The same things were measured in two ways. Each way mixes the same 7 hidden numbers, adds some noise and spreads widely along 4 directions of its own, which tell nothing about the thing.
Some things both ways: the first way, then the second way.
[-39  -2 -10  13  13  27  13   1   3 -23  -5   8  12  -3 -17  29   8  22
  16  -3   9]
[-10  -2 -27 -16 -37 -24 -10 -33  -4  15 -13  40 -14]

[ -8  21  -2 -20   6  17 -11   0  31   8   4  -7 -10  10  11  26  16  -3
  37 -10 -30]
[-19 -29  -6  -3 -27  27  -7   4  22   2  -2  16 -17]

[ 24   6  -3  -2 -24   7 -12  10  -1  -2  28 -22  10  -4   5 -18   5  -6
  15   5 -25]
[ 51  22   6  -5   0 -18  -5 -32  15  12  -1   2  14]

[ -7  -4 -14 -25  -4  -7 -24  -1  31   5 -16 -18 -12  37  14  19   8  -1
   1 -23  -2]
[  1  16 -32  -2   5 -14  12   9   7  -1  10 -26  20]

[ 12  26 -10   7 -10  19  11   8  21   0  -3   4 -16  16   4 -18  -2 -10
   7   2 -22]
[  2  -3 -12  12 -29  -3   3  -9 -20  11 -13  15 -27]

[ -7   0 -19 -16 -17   3 -16   0  30   0 -10 -29  -9  32   1  23  15  -2
   4 -16 -10]
[ 24  -3 -24   6 -10 -19  -6 -20  32  21 -11   7  22]

[  8   2 -14  -7   1 -10  -7  14  -6   5 -31  15  -5  18  -9  -5 -17 -13
 -28  -2  19]
[ 33  10 -34   0  33 -14  14  21 -14  13  16 -26  15]

[  2   9   9  -9  11   9 -10  11   8   3  12   6  -2  -3  25  -3   1  -4
  28  -8 -21]
[ 15   3  -4 -15  16 -28   1 -19  -5   3  15 -11   8]

[  1   0  -3 -10   3  -7 -15  -3   0   6  -5   0  10   1  -8  -1  -5  -7
  -8   0  12]
[ 16   9 -12 -15  20 -35 -12 -28   3   2   9   3  27]

[  1 -15   7 -15  -2 -10   0  11   0   2  12  -1  -2  -3  32  11   2 -10
  20 -16 -14]
[-10  16 -14  18  -7  30  20  21 -23 -10   9 -27 -20]

[ 26  36   3  10  -8   8 -39  23   7  31   7 -21   4   0  12 -19 -11 -14
   3  23   9]
[-48  15 -18 -18 -20 -26 -22 -14 -37  -2  -4  14  24]

[  7   0   9 -31  12 -26   9 -32  21   5   4  30  12  -3   2 -28  -6 -37
  -7 -16  -6]
[ -6   5  18   7  20  -4 -13 -10 -21  -9  11  17 -19]

[  1   4  -2  26   8  18  -8   8 -15  -1  -6  -2 -22  11  14   2  -6  22
   5  12 -11]
[-33  27 -23  11  23 -12  -2 -11 -23  -6  25 -31  15]

[  6  -2  17 -14   2  -6   2   2   3   6  24   3   9 -19  20  -3   2 -15
  26  -8 -18]
[-18  31  11  14  -3   4   1   7 -35 -19   3 -13  -7]

[  0 -16  21   2   5   3  -1  11 -17  -2  30  -1   6 -24  27   7   6  12
  34  -3 -23]
[ 40  14  13  -6  40 -26  -4 -30   8  15  31 -36  21]

[  0   1 -10  -6   2   1  14  -5  19  -8   0  11 -12  19  25  -8   0 -14
   8 -18 -22]
[  8 -24 -22   5 -30  26  16 -14  -4  12  -9  20 -57]

[-17  -7  -5  10  12  18   7   9 -19 -16 -12  13  -5   0  -7  18  -2  27
   9   2  -2]
[-13  29 -24  15   8 -12  -2  -3 -13  -5   7  -1   1]

[-17  -7 -16  -3   4  19  -4  -6  12 -22  12  -9  -1  22  26  19  15   9
  29 -18 -26]
[ -3   4 -16  21   4 -12 -34 -20   2  31   5  29   4]

[ 17  -5   2 -30 -13 -24 -24  11  17  17 -10  -9  -5  17  10 -13  -6 -17
 -13 -15   1]
[-14  47 -28  11   4 -39   9  -2 -27 -25 -12 -18  29]

Other things, the second way, with their names:
(268): [ -2  37 -17  24  27 -14 -12  17 -39   7  14 -15  34]
(1084): [ 31   5  -7  -7   6 -13  17  -9  10  15  18 -32  -4]
(781): [ 11  -4 -23  21  26  56  12  40 -15  13  37 -28 -21]
(353): [  8  11  -3  13 -13 -14 -10 -38  -3  10  -6  11 -12]
(392): [-26  -5  -6 -10 -15  -9 -33 -39 -14   6  -3  46  -4]
(94): [-38  24 -29  20 -13  -8  -4   4 -31 -13 -11   3  12]
(189): [ 14  27 -30 -29  15 -48  -1 -38  -5  12  23 -10  17]
(190): [-20  13  -8 -11 -28 -42 -20 -48  -4  -8 -19  32  13]
(1174): [-17  24   9  17   2  19 -11  21 -22   9  30   3 -27]
(654): [ -2 -10   2   3 -30  37  -7 -12  -1  18   9  18 -46]
(446): [  2   2 -23   6  25 -28 -35  -6 -39  31   5  26  31]
(1228): [ 45   5  -8 -14  21  -9   7 -15  38   2  15  -3  11]
(1196): [ 20  27 -12   2   1  -4  15  15 -14  17  25 -38   3]
(1298): [ 15   0 -11 -28  11  -5 -10   1   5  31  39   0  -3]
(1167): [  0  -6  -1 -15 -42  -7 -15  -3  12  33   8  16  -8]
(254): [ 14  -2 -45  -7 -16  36  22  43  18  31  29 -13 -21]
(588): [-31  12   5   2  19 -35 -27 -43 -14   9  21 -11  24]
(1316): [-11 -26 -26  -7 -29  33  17  32  45   3   8   7 -35]
(882): [-14  15  -3  29 -18  17  -7  29 -16  29  18 -19  -7]
(756): [  7  46 -25   2  -2 -10   8 -11 -29 -12   3  -2  -2]
(91): [  7 -12 -22  46  16  -3 -43   2   8  49   1  31  23]
(238): [ -9  -7 -36 -11   9 -16 -16  -3 -28  26  12  12  11]
(1001): [ 33  35 -24   9  26  -3  14  16 -12  20  32 -30   1]
(63): [  9 -30 -10   4  -2   7 -26  -7  12  53  20  15  -8]
(1050): [ -5  14  16  16 -14  -7  -9 -12 -14  -1  -3  -7   3]
(777): [ 31  33 -12   7   8 -32   7 -36   3 -18 -10   4   3]
(1270): [-35  12  -1  20 -19  11  -7  15 -17 -15  -5  10 -13]
(186): [ -9 -12 -24   2 -30  20  -6 -34  -4  10  -7  20 -22]
(1182): [  6  30 -10  23 -23  10 -11  23 -22  15  -8  23  -9]
(1243): [ -4 -28  -9  12  -1  15 -25  -5  -4  38  14  22 -13]
(1227): [ 34 -12 -24 -35  27 -27  11  -3  -8  17  29 -25   9]
(847): [-52  35 -29  19 -27   0  24  31 -27 -51 -22 -13   8]
(134): [ 10  24 -15  -2   2 -38   1 -31 -10  -4  -6   1  10]
(537): [-16  26  -4  15  10 -13  -9 -21 -16 -12   4  -4   5]
(1255): [ 18 -18 -13   1 -21  17 -10 -12  16  36   6  20 -23]
(363): [ -4  27  -7  -4  22 -28   6  -2 -46  -7  21 -21   1]
(328): [ 14  22 -33 -10   0 -31  10  13 -26  -5  -4   9   5]
(153): [ -9   6  -4  20  13 -10 -28  -7 -19  18   7  13  16]
(726): [-41   8 -11  22 -48  19  -9   9 -24  -4 -22  24 -23]
(997): [ -9   6  13  12   0 -20 -14 -30  -5   0  -1   8  -8]
(1037): [ 28  12 -39  -7  26   6  15  22  -7  24  38 -33   0]
(991): [-12   1 -27 -13   0 -11 -33 -40   8  26  17  33   4]
(307): [ 22  25 -22  15  12 -32  -6 -13  20  21  10 -12  29]
(770): [  5  49   1  34   1  12   3  25 -42  -6   4 -24  18]
(725): [-12  -7 -13  -3 -25  22  -9  21  -7  27  16  15 -18]
(828): [-17  -1 -21   8 -31  15 -22  -4   5  17  -3  37 -11]
(1231): [ -4  -3 -22  -6 -24  13  20 -15  -7  -1   3 -11 -29]
(50): [-15  14 -19  24 -19  30 -20  12 -17  15  -2  23  -3]
(1257): [ 14  19 -23 -26 -14  12  30   6  33 -14  19 -27  -7]
(406): [ 32  15  -6 -15  11 -12  15  11  36  12  35 -28  -6]
(1303): [-13  23 -24  12   0  -1  -5 -14 -38   3   3  12 -15]
(693): [ -3  -8 -11  -4 -10  43   7   8   6  15  28 -12 -32]
(1262): [ 23  29 -13  29  -9  29  16  11   6  -7  -2 -13 -10]
(502): [-22  31   2   2 -26  -8 -31 -18  -2  16   9  15  15]
(224): [  4  13  -9  -2 -66  12   9  -6  10  11 -10  16 -38]
(1107): [ 23  29  -9   5  17 -18 -18  -6 -15  28  18 -15  41]
(1024): [  9   9   2 -42   6 -18  12 -41  12 -33  14 -10   1]
(717): [ -5  12 -12  23  19   5 -23 -22  -3  28  25 -15  12]
(43): [ 16  -9 -41  -1 -18   3  -1 -26  19  23  -5  22 -22]
(1282): [  7  21 -27 -13 -17 -20  14 -10 -11  -1  -1  -8   4]
(818): [ 28  -9 -25  21  -8  -6 -33 -25  -6  65  -6  21  16]
(956): [-24  -3 -14  -8 -27  28 -20   5  10  27  22  22 -13]
(730): [ 24 -36 -10  -4 -18   1  -9 -14  21  33  -8  31 -23]
(915): [ -8  28  -4   9  -7  -1  10  12 -22  -5  11 -10 -18]
(795): [  7 -11 -19  17  -3  14 -15 -24  40  23  10  14  -5]
(18): [  5  24  18  33  -5 -37 -39 -25 -25  52   8  11   5]
(45): [ -3  23 -20 -16   2   1  13   6  -6   1  31 -19 -11]
(564): [ -5  -4  -4   7  13 -10 -32 -42   0  32  22  18  -5]
(46): [  3  26   6  12  -2   7  -1  -3 -38  16  22  -6 -28]
(865): [-27  -1 -23  12 -35   8 -14 -19 -16   1 -22  45 -25]
(889): [ 25  18 -25   1  12 -14  12   0 -33   2   3 -16  17]
(161): [-46 -11  -9   5 -42  10 -19  30 -26  44  17  17 -34]
(1331): [ 20   5 -30 -47 -24 -27  19 -30   7 -11  -9  13  -2]
(496): [ 25   4 -17 -19  -7  -5  19 -32  -2 -11  -1  -7 -13]
(365): [ -2  52  -9  10 -11 -33  -4  16 -48  -2 -10  -5  26]
(1098): [-28 -10 -32  28 -12  38 -29  28 -16  34   9  27  -5]
(738): [  6  26 -21  42  44 -16 -14   4 -45   7   6 -20  33]
(869): [ -8  17   0  18   4  -6   4 -37   5  -3  14 -31  -1]
(959): [  1  15 -17  10 -18  17  43  37 -21 -15   3 -40 -29]
(938): [-30 -17 -21  34 -43  38   7  29  19  13  -7  -1 -26]
(303): [ 41  18  15 -33   5 -29   9 -36   4  -3  17 -17  -3]
(970): [ -4  26  -6  21 -42   4  18   1   6 -24 -24   3 -24]
(1051): [ 13  25   2  54  23 -20 -24   2 -11  18  -4   0  29]
(1173): [-34  16  -2  41  -6  32 -26  28 -16  16  18  -1   0]
(976): [  5  18 -14  -8  -6  15  20 -14 -28 -19   8 -10 -28]
(1096): [ 22 -16 -23  11  20  24  -7   7  -5  33  19   1  -7]
(581): [  6 -16 -18  -2 -34  26  10   1  31   6  -4  14 -29]
(82): [ -9   0  16  30 -26 -10 -28 -13 -10  29 -12  18   5]
(1125): [ 26  14  -5  33   8  24  31  13  35 -17   3 -39 -10]
(708): [  8   8   4  35  15 -17 -44 -10  -2  50  15  23  12]
(341): [-20  25 -27  -2 -12 -43   0 -17  -1 -13 -13  -3  29]
(627): [  3  -3  -6   6 -32  29  -2  -5  30  14   4  11 -23]
(1074): [  8  18   3 -18  12 -20  17 -48  -5 -35   7 -36   9]
(154): [  5  41 -14   2   8   8  23  26 -13  -2  36 -44 -14]
(622): [-21 -10 -27  -5 -18 -17 -28 -14  27  29   1  35  17]
(802): [-14  20  -8 -21  -6 -13   1 -12 -11   1  23 -15   0]
(398): [-24  11   7   2 -51 -15 -17   3  10  28   4  26 -23]
(1275): [ 34   6 -17 -30  12 -32 -21 -23  16  59  40   2  13]
(1123): [-49  -9 -31  33  -5  25 -19   5  -6  11   5  12  -4]
(1245): [-59  21 -22   2 -13  -3   8  13 -52 -38  -8  -2   0]
(1022): [-42  13 -16  16 -21  14 -15  18 -25   9  10  11 -15]
(1253): [ -2  12 -23 -27 -16   7  29 -10  -5 -29   4 -14 -20]
(78): [-18  -1  -6   7 -17  -4  -7  -9   1   4   1  23 -23]
(228): [ 38  25 -13   0  12  24  17  17  -9   6  24 -34   5]
(1149): [ 29  32 -13  29  24 -14   2  16 -11   3   5 -14  13]
(114): [ 16  -3   1   4  25 -22 -14 -28  -9  21  18  -2   3]
(40): [-16  -8  17  12 -26  34 -31   2 -11  25  12  31 -30]
(1325): [  4  15 -28 -37 -10 -13  24 -15   3 -28   9 -10  -2]
(611): [ 11  32  -6  28  10 -14   5  12   8  14  18 -27   8]
(910): [  5  29   2   3   2  22  23  22 -47 -22  16 -21 -32]
(4): [ -2  -2 -16  -8 -27  -5  -2 -34  39   6  -2   7  -9]
(388): [ -2  -1 -29 -11  14 -12   9   1  14 -15   2 -15  30]
(1094): [ 40  15   2  -9  31 -18  -3  -9 -23  27  32 -13  -8]
(556): [-24  11 -16  25   1   1 -22  -3 -29   9   1   8  12]
(432): [  1  -6   2  28  -4  11 -30  -7  -4  42  10  17  -8]
(1211): [  0   0   4 -15   7  11  10  -6 -16  -1  29 -26 -12]
(946): [ 15 -42 -42  11   5   5  -6 -18   8  35  -5  24 -16]
(489): [  7  25 -14  13  13 -22  -9  -6 -10   1   1   1  31]
(1092): [ 10  18  21  16  25 -37 -17  -5 -31  26  22  -9  -3]
(453): [-11  -8 -11  33  -6 -12 -42 -35  -1  27 -16  38  13]
(178): [ 17  -5 -14 -25  -2 -16  -5 -18   4   0   4  25  -3]
(845): [ 22   9  16  12  17  14  10  15 -10   3  26 -40  -5]
(996): [ 26  24  -2 -10  -8 -38  -8 -24  16  22  10 -10  19]
(26): [  2  13  -7 -41 -11 -11  -5 -20  -9  31  43  -3 -25]

Some of these things the first way, each followed by its name:
[ 19 -11   3 -35 -15  -8  -5   7  16   3  -1  -5 -32  20  22   1  12  -2
  17 -24 -49]
(1125)
[  7  -7   1   0 -17   6  -3  23 -13  -5  26 -19  14 -20  13  18  10  -7
  27   1 -13]
(770)
[-18 -24   1  23   5   8   1   4 -29 -13  14 -10   1 -10  18  32   5  23
  18   5  -3]
(717)
[ -9 -19 -15 -11   5 -10 -19  -3   6  -9 -14  -2   0  33  21   0  -9  -3
 -18 -20  11]
(1037)
[ -4  -8  -5  -8  -2   3  10  14 -16 -13  -8  12   2  -6 -10  14   1   6
   5  -6  -8]
(1149)
[-13 -21   0  18  11   3  16  11 -32 -19   5  16  11 -15   9  12  -8  10
   5   0   8]
(1303)
[  5 -28  -7 -22   4 -37  -3  -9 -10   0 -10  12   2  13  23   1 -11 -28
 -21 -17  10]
(781)
[  3  18 -26  13  -8  15   1   4   6  -6  -2  -7   0  17   1  10   2 -16
  -1   6  -3]
(889)
[ -7 -21 -15   2 -22 -13  -4   7   5  -3   7 -31  12   7  17  25   4 -17
  -4 -11  15]
(818)
[-15  27   3  17   2  33   7  -4  22   1 -15   4  -4   0 -52 -12   1  31
  -2  13   3]
(398)
[ -4   6  -4 -23   0   3 -39  10  25  10  -9 -17  -1  25   9   8   4   8
  11 -14  -3]
(622)
[-12  14  -8  14  -3  27  -6  17   1   0 -21  -8 -14   6 -27  25   5  26
   6  11   1]
(341)
[-32 -19   5   9  22  -3  -3 -32  11 -14  10   4  28   5   5 -11  -5  13
  -6 -10  28]
(26)
[ -2 -20  12 -17   8 -12 -17   5   0   1  19  -3   5  -2  44   0   0  -3
  23 -18 -11]
(693)
[ -4  22  15  28  14  10  12  20 -14  18 -32  25  -5 -18 -42 -20 -26  20
 -24  28  37]
(161)
[ -6 -17  -5   0  -3 -26  17 -47  23  -6   6   2  13  13   1 -23  -4 -26
 -26 -12  14]
(46)
[ 18  27   2  -8  -3  15  -4  26   8   7  -1   8 -12   4   8 -16  -4  -6
  17  -2 -25]
(730)
[-11 -13  17  -6  21  -3   7  10  -7  -2  10  23  14 -18  22  -3  -8   0
  19 -12   1]
(363)
[ 20  -5   5 -20  -2 -11 -29  25   3  16   1  -8 -20  17  47   0  -4  -7
  15 -13 -24]
(1123)
[-27 -22  23  -4  19 -23  35 -22  -1   1 -11  38  17 -30 -32  -4 -10  -3
 -15  -6  30]
(1092)
[ -5  19 -13 -19   5  24 -30  20  19   5   2 -13 -12  20  24  37  16   3
  41 -12 -31]
(388)
[  7  12  -4   3   4   2  -4   2   1   6  -2   5  -6   7  13  -2  -4 -12
   2   3  -4]
(1243)
[  5  11   1 -21   7 -16 -15  -2  23  22  -9   7   1   9  11   1  -8 -29
  -1  -7   7]
(1245)
[ -1   4  11   8   9  11  -4  28 -19   4  -3  11   1 -15   2   1 -10  16
  11   6   1]
(1022)
[-14 -14  24   8  15 -11  -1 -10  -6  12   6   4   1 -18   7   9  -4  11
   8   5  13]
(588)
[  3  14   4   7  -5  11   7  20  -6   6  -2   2  -2 -16 -12   8  -2   3
  12  11  -3]
(726)
[-11 -18  10   8   3  -9  11   8 -15   2  -6   9   2 -14  -2  11  -9   5
  -5   1  16]
(1231)
[ 14   8   9 -21  -1 -20  -2  -5  11  21 -17  13  -4  -4 -19 -16  -9 -19
 -18   2   7]
(1270)
[-14 -10  19  -9  24   3  -5  -1 -17  -5  20  13  23 -27  11   9   2  10
  30  -2  -7]
(1024)
[ -5  -7   3  19  17  23 -16  27 -41 -13  15   3  13 -13  19   7  -4  31
  23  11  -3]
(991)
[-14  -3  -3 -21  12  -3  -4  18  -3  -6 -23  23  17  -1 -17   3 -11   0
  -6 -15  19]
(328)
[ -6   5   8  -6  18   9  -1  18 -25  -6  -3  27  24 -27 -18  -1 -10   7
   8   7  13]
(178)
[ -2  -7   0  -7  -5  -3 -11  17   2   2  -3  -8   5   3   6   0  -3   3
   2  -9   7]
(1282)
[ 12  19  10   4 -20  10   3  12  21  16  18 -18  -5 -14   3   2   9 -10
  26   5 -21]
(82)
[ -2 -10 -23  -7   0 -17  -2 -20   7  -3 -11  -1   3  25   5   5  -4 -23
 -23 -12  12]
(1096)
[-11 -10 -13 -10  -6 -11  -2 -12   3  -4 -13  -6  11   7 -20  19   4  -7
 -15  -5  15]
(489)
[-14  -9   1  14  -2  18   4  19  -7 -11   6  -8   1  -5   7  14   4  20
  18   1  -3]
(1196)
[-16 -13   4  -3   1  -1   7  -2  12  -2  -4   2  -3   4   2  11   4   8
   7 -13   1]
(1084)
[-21   5 -11  -6  18   5 -11  -5  19  -3  -9   7   6  18  12  12  -4  -5
   6 -14  10]
(1227)
[-11   0 -26  -5  -7  10   0   4   3 -12 -13  -8 -11  19  -5  37  11  -1
   7  -8 -11]
(91)
[-16  -1 -13  -9   6  16   0  -9  -5 -17  -9   6   5   7 -23  19   6  16
   5  -3  -9]
(1228)
[ -6  -9 -11   3  -7 -15  11 -29  13  -2  -6  -4   6   9 -14   2   0 -15
 -22  -1  17]
(432)
[  0   3   0  10 -14  21 -25   7   4  -6  31 -39  17  -2   8   5  11  15
  28   8 -11]
(502)
[ 14   5   4  -7  -6   7 -20  16   4   7  18 -17  -9   5  32   2   4   0
  29  -2 -30]
(1173)
[ 17   6   5  -2 -24   1  -7  11  13   6   0 -15   0   5 -15 -35  -3   3
 -11   4  -4]
(224)
[ -6 -18  -5 -21  -9 -22   0 -15  19   4   4 -11   4   7   8  18   7 -23
   0 -19   2]
(453)
[  4  16 -28  10 -10  15  -9  -1  12  -7   2 -20  -3  27   8   9   4 -10
   3   3 -11]
(268)
[  8   2   7  17   5  12 -24  22 -19   0   2  -4  12  -1   1 -27 -16  25
  -3  13  13]
(1275)
[  6  -2   0 -26 -15 -21  -9   1  31  22 -29 -10 -28  28  -5   6   2 -10
 -16 -18   1]
(938)
[ 11  -1   7   5  -5 -15   2 -19   5  15   8  -9  -7  -2   0  -7  -2 -12
  -5  10  -2]
(1074)
[ -2 -19  -7  13   1  -2   5   6 -29 -12 -18  10   2   3 -14  -7 -14  14
 -27   5  17]
(1001)
[-25 -13  -3 -12   5   8   5   4   2 -13  -9   3   0  -2 -15  33   9  15
  16 -12  -3]
(581)
[ -8   6  -1  11   1  24  -4   7  -2  -7  -6  -8 -14   4 -11  13   7  31
  13   6 -16]
(4)
[ 22   9   6  -4 -13  12 -12  24   6   4   1 -10 -25  14  15 -21   2  14
  15  -2 -37]
(611)
[-11  12  14  14   2  21  -6  30 -12   7  -1  -3  15 -31 -31   9  -3  27
  14  21  16]
(1167)
[-11   7   1   8  10  21  13   0  -3 -12  -5  15  -3  -2 -10  -2  -1  17
  11   2 -10]
(915)
[-22   8  -3  22  10  24  19 -11  -8 -16  18   6  19 -23 -18  20   7   9
  23  15  -2]
(40)
[ -6 -22   0   5  -7 -17   1  -1 -10   2   3  -8   7  -6   9  13  -3  -7
  -7  -2  17]
(186)
[ 26   7   1 -11 -14 -23  -1 -17  17  18   2  -4  -8   7   3 -24  -5 -29
 -16   1  -6]
(845)
[-22 -15   8   5   8  -9  18 -31  -1  -8   3  10  28 -20 -29  -1  -1   0
  -8   3  22]
(303)
[ -3  -3 -13   4  -2  24  -5   4  -8 -16   0 -11 -18  16   9  19  12  23
  21  -1 -33]
(795)
[-11   6   0 -27  16   0  -8   2  11   9 -45  24 -17  17 -35   7  -6  18
 -16 -10   8]
(1316)
